The groups are shells around one centre, one inside the other: the same stretched ball of 6 dimensions in 6 sizes.
Some rows, each with its group after it:
[0.74 4.24 2.62 2.53 3.04 2.48 2.00 2.09 2.33 1.63]	Q_115
[ 0.58 -1.02 -3.99 -3.67  3.56 -6.64 -0.78  3.54 -1.95 -7.82]	Q_753
[ 0.47  2.34 -0.93 -1.49  5.40 -3.83  0.28  5.25  2.37 -4.51]	Q_688
[ 2.27  1.84  2.84  1.57 -0.91  2.96  2.16  0.72  1.15  1.33]	Q_563
[ 1.83 -1.24 -0.08 -1.61  0.48 -2.92  0.56  3.41 -0.50 -4.11]	Q_688
[ 1.79 -1.86  3.86  1.29 -1.83  0.24  0.76  1.09 -3.80 -0.90]	Q_688
[ 0.73  1.98 -1.94  0.10  2.26 -0.13  1.98  2.52  2.14 -1.11]	Q_230
[-0.31 -0.45 -0.82  0.29  0.14 -0.86  1.18  4.25  1.58 -1.59]	Q_753
[-0.73  0.04 -3.15 -1.96  3.48 -4.72 -0.24  4.89  0.60 -5.49]	Q_230
[-2.57 -1.05 -0.12  2.39 -6.21  3.86  0.18 -0.33 -0.92  1.48]	Q_688
[-0.53  0.54 -0.15  2.45 -2.32  3.35  1.99  0.63  0.50  1.98]	Q_115
[-3.13 -0.65 -1.39  2.65 -6.50  4.65  0.57 -0.58 -0.02  2.21]	Q_563
[-0.25  3.31  4.15  3.09 -1.02  4.30  0.66 -0.14  0.37  2.25]	Q_230
[ 3.84  3.70  3.78 -0.67  7.32 -2.93  1.45  4.93  1.99 -3.18]	Q_563
[ 0.75  1.54  2.04  3.29 -1.07  4.18  2.80  0.80  0.89  3.21]	Q_706
[ 0.73  3.25 -0.82 -1.59  4.75 -2.86 -0.11  3.00  1.42 -4.35]	Q_230
[ 0.60  0.31  3.35  1.28  2.07 -1.07  0.76  4.50 -0.11 -1.35]	Q_706
[-0.33  1.00  6.43  3.98 -0.82  3.03  0.78  2.64 -0.53  2.26]	Q_753
[ 1.07  1.72 -1.58  1.36  1.01  1.77  2.48 -0.51 -0.75  0.58]	Q_563
[-0.86 -0.66 -4.64 -1.83 -0.70 -2.17 -0.15  1.25 -0.75 -4.20]	Q_706
[ 1.86  0.33  4.38  3.06 -3.62  4.61  1.74 -2.07 -3.00  2.66]	Q_753
[ 0.37 -1.00  0.84  2.24 -3.78  3.14  1.71 -0.68 -2.19  1.52]	Q_706
[ 4.24  0.87  2.22 -0.28  1.22 -0.19  1.71 -0.60 -2.77 -1.76]	Q_563
[ 1.37 -2.71 -1.34 -2.01 -0.15 -3.93  0.08  2.62 -2.84 -5.16]	Q_230
[ 1.06 -1.88 -2.02 -2.04 -1.10 -2.76 -0.13  0.96 -2.79 -4.71]	Q_230
[-0.48  3.34 -0.36  0.22  0.93  0.87 -0.24 -0.37 -0.08 -1.58]	Q_563
[ 2.68  1.19  4.47  1.21  0.43  1.02  0.96  0.15 -2.42 -0.51]	Q_706
[ 1.65 -0.83 -2.81 -1.79  1.68 -3.16  0.99  1.75 -1.84 -4.29]	Q_706
[-1.09  0.69  3.73  4.30 -4.48  5.76  1.63  0.83  0.91  4.22]	Q_688
[ 1.58 -1.68 -3.19 -2.95  2.94 -5.67  0.51  4.12 -1.21 -6.34]	Q_688
[ 1.21 -0.43  5.51  3.54 -5.41  5.31  1.58 -0.70 -1.61  3.38]	Q_753
[ 2.54  1.70  0.27 -1.24  5.93 -3.83  1.21  4.12  0.19 -4.15]	Q_115
[ 3.17  1.21  2.68 -1.10  6.54 -4.65  1.05  5.82  0.31 -4.47]	Q_753
[ 0.36  1.60  2.92 -0.61  2.71 -2.58 -0.99  4.12  0.28 -3.93]	Q_563
[-0.33 -1.02 -1.05 -0.12 -2.21 -0.24 -0.07  0.12 -2.56 -2.27]	Q_115
[-2.09 -1.15 -2.51  0.45 -3.07  0.50  0.37  2.30  0.70 -1.17]	Q_688
[-1.51 -0.02 -2.23 -0.29 -0.56 -1.00 -0.41  1.30 -1.19 -2.83]	Q_115
[ 2.70  1.35  5.32  2.02  3.03  0.22  2.04  3.74 -0.01  0.17]	Q_706
[ 1.93 -1.21 -2.44 -1.53  1.63 -3.08  1.37  2.16 -1.78 -3.95]	Q_230
[-0.69  1.19 -0.59  2.63 -2.86  4.36  2.10 -0.36  0.78  2.62]	Q_230
[-0.68  1.24  0.24  0.53  2.10 -1.17  0.09  2.79 -0.37 -2.20]	Q_115
[2.28 2.65 8.94 3.60 1.08 3.08 1.42 2.61 0.30 2.31]	Q_753
[ 2.13 -2.12  2.43  0.26 -3.10  0.25  0.77  0.48 -3.15 -1.48]	Q_688
[-0.36  1.86 -3.09 -1.61  4.38 -3.56  0.22  4.07  1.63 -4.52]	Q_706
[-0.59  3.03 -1.13 -0.71  5.87 -3.24  0.25  5.47  2.90 -3.73]	Q_563
[-0.11  0.70 -2.07 -1.86  1.70 -3.04 -0.67  2.07 -0.74 -4.89]	Q_115
[ 4.38  0.76  3.04 -1.58  3.20 -2.97  0.71  1.94 -2.05 -4.23]	Q_753
[ 0.53  1.34  0.35 -0.63  2.29 -1.98 -0.27  1.80 -1.29 -3.50]	Q_115

New rows. What belongs after each?
[-2.40  1.12 -0.36  3.13 -4.61  5.24  1.21 -0.27  1.29  3.07]	Q_753
[-0.53 -1.98 -2.79 -1.50  0.15 -3.50  0.03  3.81 -0.74 -4.53]	Q_706
[ 3.22  0.28  0.93  0.18  2.37 -0.95  2.25  1.45 -1.79 -1.57]	Q_230
[-0.05  4.51 -1.69  0.20  4.54 -0.12  1.37  2.76  3.51 -1.26]	Q_753
[ 3.77  0.88  5.31  0.05  2.44 -1.39  0.87  2.61 -1.48 -2.35]	Q_230
[ 1.26  2.31 -1.47 -0.84  4.87 -2.51  0.97  2.24 -0.21 -3.41]	Q_706
[ 1.18  1.14 -1.09  1.23 -1.25  2.63  2.06 -1.76 -1.46  0.74]	Q_753
[-2.51 -0.43 -0.18  1.76 -2.14  1.04 -0.27  1.31 -1.56 -0.52]	Q_753
[-0.50  2.75 -2.25 -0.97  1.40 -0.61  0.04  1.59  1.94 -2.76]	Q_753
[ 0.46  2.16 -1.89 -1.47  4.61 -3.31  0.07  2.62 -0.11 -4.50]	Q_706
[ 1.36  2.96  1.19 -0.71  4.60 -2.25  0.05  2.41 -0.11 -3.54]	Q_706
[-0.71 -3.18 -2.03 -0.68 -3.30 -1.54 -0.18  1.44 -2.86 -3.25]	Q_230
[-1.58  0.19 -3.20  0.22 -1.69  0.65  0.88  2.09  1.75 -1.03]	Q_753
[ 4.74  1.96  5.77  2.36  2.53  1.95  3.09  0.57 -1.76  1.46]	Q_563
[-0.30 -1.29  1.51  0.12 -3.18 -0.09 -0.94  0.32 -3.17 -2.40]	Q_753
[-1.24 -3.04 -1.12  1.34 -4.77  1.23  1.02  1.66 -1.38 -0.11]	Q_753
[ 1.66 -1.89  2.44  2.24 -2.60  1.95  2.12  0.51 -3.01  1.07]	Q_753
[ 3.26  0.60  5.42  1.92 -0.80  2.17  1.61 -0.26 -2.70  0.74]	Q_230
[-0.28  2.15  2.97  2.37 -1.81  3.52  0.73  0.59  0.78  1.53]	Q_115
[1.46 4.21 7.43 4.23 2.68 3.74 1.83 2.01 0.82 3.14]	Q_753
[-0.91 -1.35 -2.47  0.48 -1.34 -0.36  0.69  0.72 -2.48 -1.68]	Q_753
[ 0.27 -1.71 -0.81 -0.65 -0.04 -2.37  0.68  4.13 -0.10 -3.14]	Q_230
[-0.32 -2.72  1.73  0.89 -2.73 -0.53  0.19  3.02 -2.00 -1.59]	Q_230
[ 1.71  3.41  7.26  3.87 -0.35  4.89  1.65  0.51  0.51  3.41]	Q_230
[ 1.34  3.39 -1.09 -0.57  4.75 -1.40  1.49  3.04  2.41 -2.35]	Q_706
[-2.34 -0.04  0.06  2.58 -2.86  2.65  0.56  1.08 -0.51  1.14]	Q_706
[ 1.22  1.07 -0.12 -1.19  1.86 -2.02  0.51  3.31  1.22 -3.39]	Q_230
[ 1.22 -1.00 -0.46 -1.14 -1.30 -1.36  0.01  0.33 -2.68 -3.43]	Q_706
[ 3.49 -0.10  2.03 -1.73  2.51 -3.40  0.43  2.37 -2.14 -4.62]	Q_230
[ 3.95  4.10  3.06  0.55  6.25 -0.55  2.47  2.52  1.11 -0.99]	Q_230
[-0.76  1.34 -3.77 -1.22  1.07 -1.43  0.13  1.38  0.52 -3.35]	Q_115
[ 3.28 -0.46 -0.32 -1.28  2.98 -3.07  1.75  2.55 -1.60 -3.64]	Q_230
[ 4.10  1.31  2.38  0.51  3.11 -0.33  2.65  1.50 -1.03 -0.89]	Q_230
[ 1.72  0.80  3.97  1.23  4.03 -1.76  1.18  4.52 -0.74 -1.63]	Q_753
[0.81 4.81 0.66 1.45 3.57 1.84 1.91 1.60 2.87 0.62]	Q_230
[-0.18 -1.46 -3.93 -1.65 -0.39 -2.62  0.29  1.81 -1.37 -4.17]	Q_115
[ 1.47  2.56  1.64 -0.92  3.80 -2.25  0.05  3.34  0.97 -3.57]	Q_706
[ 0.28  0.26  1.57  0.03 -0.30 -0.71 -0.47  1.20 -1.97 -2.56]	Q_115
[-2.29 -1.42 -0.04  0.39 -1.41 -1.44 -1.04  3.24 -1.40 -2.80]	Q_753
[-0.76  2.30 -0.22  2.65 -3.31  5.30  1.66 -1.77  0.71  2.88]	Q_753
[ 1.86  3.29 -0.26 -1.68  7.18 -4.15  0.64  4.48  1.62 -4.73]	Q_230
[ 4.91  3.20  6.03  0.97  4.27  0.33  2.42  2.68  0.90 -0.29]	Q_563
[ 1.61  1.08  0.94  0.40  3.63 -1.56  1.88  4.43  1.21 -1.67]	Q_706
[-0.67  4.55  1.96  1.58  3.71  0.85  0.33  2.49  1.97 -0.41]	Q_753
[ 1.67 -1.23  1.67  1.16  1.15 -0.91  2.09  3.75 -0.98 -0.89]	Q_753
[ 0.80 -0.72  0.30 -1.61  3.44 -4.93 -0.05  6.03  0.23 -5.28]	Q_753
[ 0.28  0.00  2.29  1.13 -2.63  1.59  0.06 -0.16 -2.18 -0.57]	Q_115
[ 1.08 -1.31  4.66  3.83 -5.71  5.32  2.10 -0.69 -2.15  3.73]	Q_753
[ 0.75  1.84  5.28  3.65 -1.53  4.41  1.93  1.84  1.44  3.27]	Q_230
